The rows come from 4 hidden closed curves, with some noise, and rows from the same curve form a group. Each curve winds through 6 dimensions. The rows are also pushed far along 4 directions, which tell nothing about the answers.
Known rows, each followed by its group:
-1, 59, 17, 24, 24, 4, -4, 11, 8, 40, 23, 13, -1, -22, -34, -30  (2)
6, 35, 1, -28, 26, 1, -9, 13, -14, -13, -34, -11, 27, -29, 24, -33  (0)
-31, 25, -26, -35, -26, -24, 6, 35, 48, -30, 61, -97, 52, -23, 8, -4  (2)
6, -11, 18, -1, 11, 11, 18, 7, 1, -2, -6, 24, 10, -4, 11, -3  (2)
-33, 19, -39, -39, 27, -13, 4, 11, 1, -59, -9, -51, 6, -62, 8, -37  (0)
39, 15, 0, -17, 11, -11, 14, -9, -19, 1, -30, 18, 24, -14, 21, -8  (1)
9, 32, 10, -7, -12, 9, -7, -4, 4, 7, 10, -13, 28, -5, 0, -23  (2)
24, 33, 28, 8, 5, 6, -35, 10, -8, 17, -8, 24, 4, -5, -5, -3  (0)
-32, 19, -19, 18, -49, -32, 25, 24, 43, 32, 89, -53, 27, 2, -57, 17  (3)
-21, -1, 1, -5, -4, 6, -13, 12, 2, -29, 29, -26, 5, -18, 12, 5  (0)
-4, 20, -5, 7, 9, -12, -19, 9, -20, 15, -3, 21, 3, -25, -16, -10  (0)
1, -24, 15, 25, -12, 9, 9, -15, -17, 15, 12, 21, -12, 16, 13, 32  (3)
-1, 4, -1, -6, 14, 6, -8, -9, -25, -14, -25, -14, -14, 8, 14, -7  (2)
-26, 13, 12, 15, -2, 6, -18, 22, -8, 3, 16, 3, -3, -19, -27, 3  (3)
-12, -15, -5, -4, 5, 17, -23, -7, 15, -16, -17, 0, -17, 7, 14, -13  (2)
38, 58, 40, -19, 32, 8, -7, 8, -41, -1, -49, 19, 20, -31, 22, -24  (1)
-10, -10, -30, -7, -13, -17, -12, -5, 7, -14, 18, -13, 12, -20, 8, 4  (1)
28, 4, 16, 2, -9, -16, 43, 9, -13, 27, -11, 17, 12, 25, -29, 14  (1)
38, 21, 13, -5, -6, -21, -8, 2, -31, 16, -10, 5, 6, 14, 14, 18  (3)
71, 32, 47, 13, 3, -11, 47, 2, -32, 55, -23, 47, 11, 28, -23, 19  (0)
3, -51, -18, 12, 2, -8, 4, -9, -19, -2, -16, 35, -27, 18, -3, 25  (1)
0, 20, 5, 9, -18, -6, 2, 15, 28, 13, 35, -6, 2, -3, -41, 1  (0)
-11, 7, -8, 11, 24, -1, -23, 5, 2, 7, 16, 12, -19, -8, 7, -18  (3)
3, 27, 6, -4, 13, -5, -3, 11, -16, 6, -14, 22, 9, -30, -22, -21  (1)
4, -38, -21, -31, -6, -13, 53, -9, 5, -33, -10, -56, 11, 30, 43, 24  (1)
49, 49, 36, -20, 25, 1, -4, 4, -47, 5, -48, 22, 22, -18, 24, -9  (1)
-16, -4, -10, 11, 5, -4, 4, 1, 10, -4, 17, -14, -20, -3, -5, 10  (0)
3, -31, -14, -4, -13, -3, 17, -16, 11, -1, 12, -5, 3, 29, 24, 3  (3)
22, -50, 12, -12, -36, -1, 60, -30, -28, -3, -34, 15, 5, 46, 13, 33  (1)
1, 11, 22, 25, 15, 12, -19, -13, -35, 12, -2, 33, -17, -22, 17, 10  (3)
15, -1, 14, 20, -2, 4, 13, -11, -4, 28, 2, 40, -1, 5, -11, 2  (0)
-12, -15, -8, 0, -3, -3, 9, 1, 20, -7, 27, -34, -1, 11, 21, 19  (1)
6, 18, 17, 10, 12, 11, -5, -9, -16, 10, 5, 23, 5, -19, 17, -10  (3)
-37, -70, -6, 18, -24, 45, -38, -37, -9, -31, 6, 39, -20, 13, 20, -7  (2)
5, -26, -5, -14, -18, -8, 17, -4, -23, -22, -4, 2, 13, 3, 9, 15  (0)
14, 36, 24, -5, -3, 2, 25, 26, 35, 12, 33, -43, 20, 17, -12, 3  (0)
33, 92, 18, -14, 0, -34, 11, 31, -9, 34, -12, -37, 29, -19, -40, 1  (3)
-19, -19, 14, 40, -3, 10, -50, 7, 9, 16, 30, 35, -35, -1, -1, 28  (2)
-8, -18, -18, -3, -15, 0, -20, -16, -8, -13, -12, -1, -10, 7, 2, 0  (2)
9, 20, -8, -24, -4, -10, 55, 1, -1, -2, -1, -27, 39, -3, -11, -25  (2)
0, 37, 3, 13, 5, -2, -29, -9, -12, 12, 10, -7, -11, -13, 2, -4  (2)
-12, -31, 2, 5, -27, 8, -7, -25, -21, -12, -12, 19, -14, 2, 12, 19  (1)
-23, -44, -4, 32, 14, 23, -15, -29, -9, -1, -1, 47, -43, -4, 13, 5  (2)
-23, 34, 1, 29, 17, -1, -80, 11, -33, 9, 23, 46, -20, -59, -15, -21  (3)
13, 5, 1, -3, 7, -1, 36, -6, 7, 13, -8, 5, 11, 4, 1, -7  (0)
-9, 11, 8, -9, -9, 7, 26, -1, 27, 3, 8, -25, 13, 6, -4, -10  (1)
36, 32, 15, 0, 21, -14, -21, 10, -20, 21, -40, 11, -20, 15, 0, 5  (3)
8, 57, 6, -18, 40, -4, 3, 12, -11, -6, -3, -24, 15, -36, 28, -31  (3)

New rows. What belongs after each?
16, -1, 10, 16, 1, 3, 32, -12, -4, 29, -6, 26, -5, 20, -19, -3  (2)
9, -28, -17, -5, 22, 0, 7, -5, 9, -9, -17, 1, -10, 11, 26, 7  (1)
3, 34, 1, -12, 15, -3, -14, 13, -11, -6, -16, -18, 2, -10, -8, -22  (2)
-2, -14, 18, 10, 13, 21, -8, 0, 4, -1, -7, 5, -19, 21, 18, 5  (2)
-37, 6, -37, -8, -12, -9, -20, -3, 16, -23, 30, -29, 11, -41, -6, -23  (2)
-26, -2, 10, 11, -12, 17, -38, 19, 12, -2, 31, 11, 6, -8, -22, -13  (2)
-15, -13, -1, -19, -3, 14, -27, 7, -6, -36, -8, -3, 13, -16, 18, -14  (2)
3, 43, -3, 15, 28, -9, -37, 5, -9, 28, -17, 27, -17, -31, -17, -19  (0)
-10, -17, -5, 6, 18, 13, 12, -16, -1, -4, -13, 13, -20, 1, 8, -9  (2)
38, 16, 23, -7, -6, -5, -1, 10, -17, 10, -24, 25, 10, 8, -18, 3  (0)
-25, -19, -17, -6, -5, 10, -7, -10, -5, -27, 2, -29, -9, 11, 13, -6  (2)
38, 36, 20, 4, 35, -15, -6, 11, -47, 28, -34, 45, -10, -2, -6, -11  (3)
20, 17, 18, 16, 2, -8, 0, -10, -37, 19, -10, 17, -8, -4, 9, 26  (3)
-15, 0, 16, 13, -30, 3, 0, 19, 6, 11, 46, -3, 21, 6, -25, 11  (3)
-28, 8, 11, 9, 11, 13, -11, 33, 15, -7, 31, -9, -2, -13, -26, -12  (0)
-18, 17, 4, -12, 12, 10, 6, 4, 9, -15, -8, -19, -2, -18, 5, -21  (1)
-37, -69, -29, 1, -14, 18, 8, -26, 22, -28, 7, 11, -6, 2, 21, -6  (0)
21, 12, 26, 4, 1, -8, 42, 7, -26, 20, -10, 11, 6, 14, -14, 14  (1)
-15, 21, -19, -3, -4, -19, 17, 7, 22, 8, 15, -35, 2, -9, -22, -3  (3)
7, -26, 0, 14, -37, -3, 36, -9, 42, 34, 35, -9, 16, 49, -9, 22  (0)
-29, 28, -6, 12, 28, 11, -10, 3, 15, 1, 21, -10, -10, -36, -5, -32  (2)
-4, -74, -1, -20, 6, 24, 15, -10, -17, -43, -51, 37, -5, 16, 28, -2  (2)
-15, 26, 3, -16, 5, 6, -6, -9, -25, -23, -15, 0, 12, -50, 14, -25  (1)
-5, 6, -5, -24, 24, 4, -38, 3, -23, -43, -33, -3, -2, -40, 44, -11  (2)
-16, 11, 1, 25, -9, -4, -52, 9, 0, 11, 38, 1, -15, -5, -2, 12  (3)
1, 49, 36, 26, -4, 6, -36, 11, -24, 32, 10, 39, -3, -31, -34, -8  (1)
-18, -7, 3, -11, -20, 5, 0, 10, -6, -21, 15, -14, 25, -13, 0, -1  (3)
-27, -29, -10, -4, 1, 17, -7, -20, -7, -30, 8, 10, 4, -24, 33, -14  (3)
17, 34, -2, -14, 26, -8, -7, 6, -20, 10, -43, 23, 11, -24, -11, -30  (0)
24, 0, 21, 6, -24, -11, 5, 17, -6, 16, 9, 10, 1, 28, -34, 25  (0)
65, 1, 28, -1, -15, -20, 21, -2, -33, 36, -27, 18, 1, 63, 13, 40  (3)
37, -6, 5, 0, 24, -8, 36, -5, -1, 20, -21, 9, -5, 26, 17, 15  (1)
-2, 8, -2, 18, 2, -9, 10, 27, 47, 32, 56, -19, 9, 17, -25, 6  (1)
4, 8, 2, -10, 10, -7, -22, 8, -39, -12, -12, 23, 8, -24, 6, -15  (3)
-30, -40, -21, -22, 11, 22, 4, -25, -35, -57, -27, 14, 5, -30, 32, -32  (2)
2, -44, 0, -4, -27, -6, 10, -1, -2, -11, 9, -2, 5, 27, 17, 35  (2)
-16, 41, -11, 1, -34, -21, -11, 26, 36, 18, 64, -43, 34, -11, -45, -9  (2)
-9, 21, 23, 24, -1, 9, 13, 8, -6, 23, 42, -12, 1, 15, -17, 3  (2)
13, 17, 13, 33, 4, -10, 7, 13, 31, 47, 46, -7, -10, 25, -12, 25  (1)
1, 14, 1, -3, -2, -6, 33, 0, -2, 8, -11, -6, 12, -10, -17, -3  (3)
39, -33, 15, -34, 1, 0, 73, -3, -10, -13, -46, -10, 23, 47, 33, 15  (2)
22, 11, 1, -18, -17, -14, 31, 8, 21, 7, 8, -12, 37, -1, 1, -2  (2)
-2, 31, -21, -16, 16, -16, -21, 21, 27, -7, 12, -37, 13, -23, 6, -13  (1)
35, 24, 51, 8, 12, 16, 8, 1, -28, 26, -31, 38, 0, 14, 3, 2  (1)
23, 59, 40, -3, 17, 14, -1, 3, -11, 20, -20, 9, 10, -16, 5, -17  (1)
3, 6, -10, -26, -34, -24, 31, 28, 19, -18, 26, -52, 30, 10, -30, 11  (0)
8, 17, 7, 19, 27, -1, -18, 21, 15, 26, 14, 15, -10, -1, -12, -2  (1)
37, 57, 10, -22, 19, -18, 32, 6, -6, 15, -4, -26, 32, -6, 24, -17  (3)
-16, -35, 14, 17, 32, 34, -41, -1, -24, -17, -29, 64, -33, -15, 12, -11  (1)
-8, 44, 7, -3, -4, -19, 41, 29, 13, 14, 59, -56, 35, -9, -17, 0  (2)
-42, -18, -2, 8, 17, 48, -73, -31, -32, -43, -16, 41, -21, -45, 31, -43  (2)
-11, 44, -12, -3, -6, -11, -16, 3, 9, 4, 28, -46, 10, -14, -7, -13  (2)
-2, 27, -5, -17, 11, -4, 23, -1, -13, -8, -4, -5, 26, -31, -6, -32  (2)
26, 30, 16, -3, 31, -16, 23, 18, -16, 17, -26, 4, -5, 0, -7, 5  (2)
-41, 9, -7, 4, 3, 34, -53, -8, 7, -23, 18, 10, 5, -41, 0, -50  (2)
1, -18, -13, -14, -13, -8, -22, -5, -21, -24, -6, -4, 2, 3, 29, 9  (3)
